The rows of a group lie close to one hidden flat surface of 11 dimensions, which may be shifted away from zero. Surfaces can cross.
In the rows, 128 means zero.
Some rows, each with its group after it:
[179 123 111 172 148 145  96 108 157 135 126 120 120 169 114 135 138 142
 122 123 114]  U
[112 117 188 134 144 114 152 110 122 131 111 128 100 144 124 128 122 111
 190 129 131]  F
[119 105 141 138 159 113 148 193  96 149 105 158 148 120 135 115 114 152
 101 150 114]  F
[ 92 121 122 149 146 105 108 146 135 113 107 193 144 103 119 141 147 111
 103  94 111]  T
[226 145  93 115  71 158 100 166 160  81  90 150 116 161  66 232 168  80
 102 156 106]  U
[171 138 123 135 135 172 118 160 113 155 155 113 154 134 139 122  89 142
 115 130 135]  B
[136 143 130 120 108 127  87 141 121 140 121 125 147 132 115 127 126 103
 113 155 167]  B
[154 124 122 137 206 137 130 140 134 143  79 120 102 157  75 161 128 116
 146 140 158]  B
[156 204 142 100 130  92 107  78 185  99  97 147 194  77 120 137 160 124
  79 129  78]  U
[100 116  81 124 156 106  97 134 114 127 105 145 112 135 125 113 142 113
 137 110  82]  U
[151 106 179 180 148 117 104 126 173 165 113 153 168 158 152 101 106 131
  93 183 143]  U
[124 159  80  94 123 170 101 152 110 141 166 135 132 107 114 142  94 116
 120 107 170]  B
[ 91 101 145 158 176 119 160 134 130 126 147 154 161  83 159 119 139 114
 121 184 178]  F
[191 178 151 133  83 138  72 114 136 143 142 135 177 147 135 113 121 146
 124 154  95]  U
[127 129 221 142 129 143 161 131 135 150 144 173 158 129 136 129  66 162
 163 144 197]  F
[175  81 161 171  94 151 109 191 127 161 116 156 142 199 145 119  67 159
 114 145 136]  F
[105 156 124 117  80 117  77  76 130  99 145 137 145 125 137 118 125  99
 179 111 158]  B
[125 192 122  94 252 116 158 145 102 164 107 149 170  61  99 113 119 202
  98 116 102]  U
[134 102 135 146 164 116 150 178  85 118  91 135 135 131 119 139 134 126
 164 165 158]  U
[209 135 141 174  51 167 103  90 192 103 179 107 167 141 169 134 136 131
  86 115  85]  U
[143 113  96 172 116 171  92 114 125 173 196  99 113 166 157  84 116 171
 105  87  96]  U
[139 135 123 124 114 157 122 153  97 142 157 105 134 122 134 122 113 127
 118 121 141]  B
[ 81 114 123 129  85  89 108 114 145 120 119  93 125 109 149  93 155  97
  62  88  96]  T
[141 133 175 169 127 137 128 120 144 149 151 140 160 127 131 122 121 156
 106 157 191]  T
[113 117 166 122 128 155 157 114 153 144 170 104 117 107 155 132 116  66
 123 149 141]  F
[105 121 107 125 151 126 152 201  75 138 135 190 152  96 140 120 116 175
 111 123  96]  F
[ 86 115 110 135 132  89 114  89 120  88 106 175 113 146 121 129 134 133
 216 108 150]  T
[108 128 218 153 132 107 135 112 126 138 114 115 126 120 133 118 146  81
 143 123 112]  T
[ 84 103  94 153  82 104 107 102 137  91 152 183 149 126 170  97 111 171
 142  72 120]  T
[ 89 119 123 110 130 113 128 137 129 134 120 137 117 110 134 119 126 105
 107 103 103]  B
[105 197 117  39 115 115 111 105 134 162 124 115 109 110  73 139 149 111
  94 173 154]  T
[137 130 100 147 166 141 140 155  95 118 119 121 125 117  84 160 151 152
 127 133 207]  B
[ 88 119 124  94 120  87 130 165  82 127 103 145 143 118 164  86 110 123
 152 130  64]  T
[203 143 135 134 115 131 101 157 152 135  73 116 163 161  95 138 100 177
  71 121 151]  F
[125 140 156 129  88 169 133 115 117 158 180 107  96 140 112 136 122 144
 130 106 158]  U
[152 110  80 175 123 111 118 144  91  76 119  64 191  98 172  83 150 161
 120 119 157]  B
[109 108 116 124 114 145 158 160  86 113 150 131 118 115 146 124 106 142
 154  85 121]  F
[117 136 112 119 168 156 123 124 169 154 146 147 139 108 119 133  84 140
  77 101 179]  B
[139 124 170 148 139 172 177 110 152 127 189 162 127 112 165 143 101 138
 158  87  74]  U
[144 111 121 158 119 120 134 175  93 121 118 123 143 126 140 117 154 148
 106 138  91]  B
[ 58 107 188 154 107  89 119 127 137 127 115 150 139  99 143 111 148  67
 100 127 147]  T
[119 121 154 144 182 139 181 161 116 182 141 125 113 111 114 125 142 175
  55 125 105]  F
[178 129 129 171 105 149  94 107 117 103 150 125 146 160 150 122 118 143
 195 118 126]  B
[135 121 135  82  99 129 130 152 137  99  87 114 139 129 134 146  71  69
 160 119 181]  F
[127 112  83 166 172 124 123  82 141 111 124  85  92 141 109 125 166 140
 135  74 129]  U
[ 93  99 106 156 129  93 140 128  90  76 121 156 148 111 168  93 124 164
 191  72 101]  T
[132 121 124 148 134 136 152 122 124 121 137  92 113 115 121 127 155 153
  96  92 119]  B
[163  87 145 162 128 152 155 183 101 141 117 111 131 159 134 122  91 177
 118 115 156]  F
[ 88  70 151 157 133 114 133 132 195 170 111 132  89 151 126 118 120 122
  12  83 108]  T
[124 140 158 145 155 130  99 121 139 166 146 214 161 140 146 104  87 155
 154 146 108]  U
[100 125 137 147 100 100 135 142  90 130 125 144 137 121 130  96 138 213
  92  76 104]  F
[173 145 112 134 109 163  95 178  99 148 149 141 166 133 130 132 109 142
 112 157 138]  B
[126 118 201 144 165  95 135 133 161 157  62 152 136 150  91 133 111 138
 113 166 190]  F
[118  90 142 172 110 135 108 160 131 147 145 160 137 141 145 124 124 106
 100 142 133]  T
[121 164 125 101  79 110 120 110 100 117 147  59 151  94 154  86 154 134
 106 119 105]  T
[133  90 129 170 117 170 179 160  78 130 190  63 124 113 169 102 122 173
 115  97 148]  T

New rows. What belongs after each?
[137 101  88 161 146 126 136 143 124  85 108 141 124 128 108 162 156 129
 142 123 162]  U
[113 159 138 110 150 120 153 111 117 125 139 119 131  87 126 127 151 138
 126 110 101]  F
[141 150 137 132 143 105 112 103 143 115 106 132 173 111 142 109 125 142
 128 122 117]  B
[ 95 104 116 137 107  86 110 116 169 134 108 153 146 134 148  91 116 159
  61 112 129]  T
[120  67  78 178 118 114 103 112 147  94 117 103 113 156 165 103 139 110
 129  83  99]  B
[171 145  65 137 126 130 109  91 150  94 125  39 143 110 143 102 154 149
  78  56  78]  B
[ 98 113 108 139 106 118  63 110 172 124 128 215 138 151 130 132 104 101
 132 128 148]  B
[132 183 110 100 162 125 116 111 141 122 121 165 147  98  93 150 128 149
 119 101 130]  B
[150 129 178 154 146 144 131  78 175 147 139 115 124 149 132 123 103 137
 137 108 137]  B
[139 134 159 156 174  92 148 106 140 107  94 144 168 111 144 109 137 173
 141 116  95]  B
[134  61  86 166  80 160 114 163 125 117 138 119  68 180 112 162 145  95
 120 125 161]  U
[167 146  86 149 153 151 130 153 113 121 143 117 154 107 116 138 143 179
  84 104 125]  T
[165 159 132 121 141 129 137 109 115 116 117  73 130 120 119 126 156 132
 140 110  89]  U
[158 148 151 139  91 147 134 114 164 118 161 135 167 101 144 140 128 141
  79 125 120]  U
[119 124  88 120 140 130 136 167 106 133 133 122 131 106 124 122 135 149
  77 117 123]  T
[100 160 123 102 110 104 112 140  96 113 133 177 165  86 145 113 128 128
 144 111  79]  T
[ 41  81  89 122 134  80 159 172  90 122 114 120 142  84 145  91 135 146
  82 157 224]  T
[104  83 124 117 129 135 165 177  89 113  99 123  88 144 116 144  89 128
 164  74 162]  F
[107 126 196 119 164  99 150 131 140 163  74 146  78 148  75 156 156  96
 122 152 110]  B
[ 94 139 204 159 100 110 140  28 185 123 149 157  98 134 112 138 155 142
 147  82 130]  B
[114 111 136 146  46 138 133 130 113 119 167  68 130 118 154 106 145 122
  85 118 170]  U
[108 113 142 134 157  86 118 122 122 124  92 118 135 126 162  89 138  90
 151 135  63]  U
[133 170 145 127  50 121  84 106 144 123 166 148 185 101 154 103 133 148
  74 124 110]  B
[ 90  96 151  95 129  94 149 179  64 146  85  94  67 152 141 104 135  75
 169 114  11]  F
[116 104 129 160  98  86 106  83 141  90  94 108  87 162 127 122 182  95
 157  99  69]  B
[109 147 155 138  85 106  75  71 163 115 126 153 121 137 115 134 157  80
 139 113 114]  T
[122 122  94 138 158 124  72 148  94 186 151 128 142 147 183  43 101 151
 121 113  18]  U
[146 149 118 104 122 115  82 124 147 139  94 133 116 149 107 137 140  89
 112 125  60]  B
[148 105 100 128 126 131 120 108 129 143 116  70  79 191 107 122 136 141
 152 171 178]  T
[138 164 147 132 126 129 108 125 123 130 127 111 137 106 102 141 167  93
 105 135 121]  T
[ 84  95 109 134 138  95 131 178  85 124 102 113 133 107 130 112 153  94
 110 169 169]  T
[146 136 131 103 118 125  94 122 147 165 110 144  98 185 111 127 110 120
 144 164  99]  T
[147 137 160 134 103 119 102  95 115 129 119  77 107 172 118 122 152  87
 194 188 159]  T
[167 149 162 137 121 186 153 130 134 165 199  86 168 103 169  99  75 176
  80 102 139]  B
[ 92 114  56 140 115 131 103 138 135 118 159 208 140 120 117 142 122 172
 105 131 205]  T
[158 143 148 160 108 118 118  85 146 113 135  90 163 124 151 102 139 154
 115 111 127]  B
[158 134 172 158 163 159 174 112 128 141 153  91 144 117 139 118 105 177
 131 104 150]  B
[117 150 151 108 162 121 107  92 172 142 113 158 144 124 128 122  86 111
 147 117 142]  B
[105 176 177 109  79 100 100  77 152 133 128  93 147 105 112 111 149 103
  94 138 183]  B
[130  62 156 135 124 178 175 153 125 147 150  40  59 158 156 133 102  51
 145 121 125]  F
[120 150 113  98 142 163 143 194  79 156 165 145 129  86 116 149 129 120
  94 124  93]  T
[120 165 120  81 106 153 128 140  96 143 159 128 101 112 117 140 125 113
 135  89  72]  B
[132  49 135 227 151 108 141 152 148 120 109 170 140 157 148 120 138 168
 105 144 148]  B
[108  62  75 181 103 114 104 182 120 113 126 191 127 147 146 127 148 134
  88 128 106]  B
[172 157 190 155  84 150 105 119 156 163 167 163 168 142 142 123 111 166
  98 148 112]  B
[117 102  43 179 154 140 142 141  88  95 171 152 122 108 135 132 175 193
 127  85 103]  F
[160  75 119 191 124 135 115 171 102 128 128 131 151 169 160 108 117 148
 147 173 160]  T
[ 82 133 159 107  97 109 103  89 147 132 134 124 124 123 151 102 105  75
 146 111 135]  B
[144 174 115  98 104 169 110 135  96 140 164  98 124 114 106 142 121 119
 136 117 157]  B
[ 96 129 112 148  67 125 125  69 117  76 174 132 102 122 140 125 164 137
 178  51  98]  B
[107 127 116 144 123 145 115 134 145 137 155 176 125 116 112 151 131 132
  88 100 138]  T
[162 133 118 127  70 130  85 139 138 121 108 105 116 160 100 154 157  96
  99 150 137]  U
[120 144 102 103 177 143 169 108 138 142 132 125  81 121  86 149 127 184
 108  58 111]  T
[113  89  84 175 137 132 111 126 121 116 154 142 129 138 162 104 128 142
 138 101 118]  U
[110 132 141 101 146 150 137 135 138 157 157 162  98 123 135 147 124  76
 134 142  59]  F
[ 73 111 146 132 131  81 137 100 140 118 101 125 117 118 130 108 141 123
 125 106 145]  T
[166 126  94 104 208 197 146 227  93 184 140 175 117 135 111 161  63 144
 119 128  88]  B
[166 177 201 101 145  92 117  88 188 143  52  87 127 138  84 146 163  72
  91 173 102]  U
[100 150 145 130 111 139 144 134 130 141 164  93 144  62 127 125 156 124
  28  97 150]  T
[122 187 121 121 103 122 108  45 180 102 156 185 131 105 102 150 155 169
 116  54  78]  B
[152 124 140 139 112 126  88  95 201 153 115 136 110 169 125 126 132 108
  72 107  51]  B
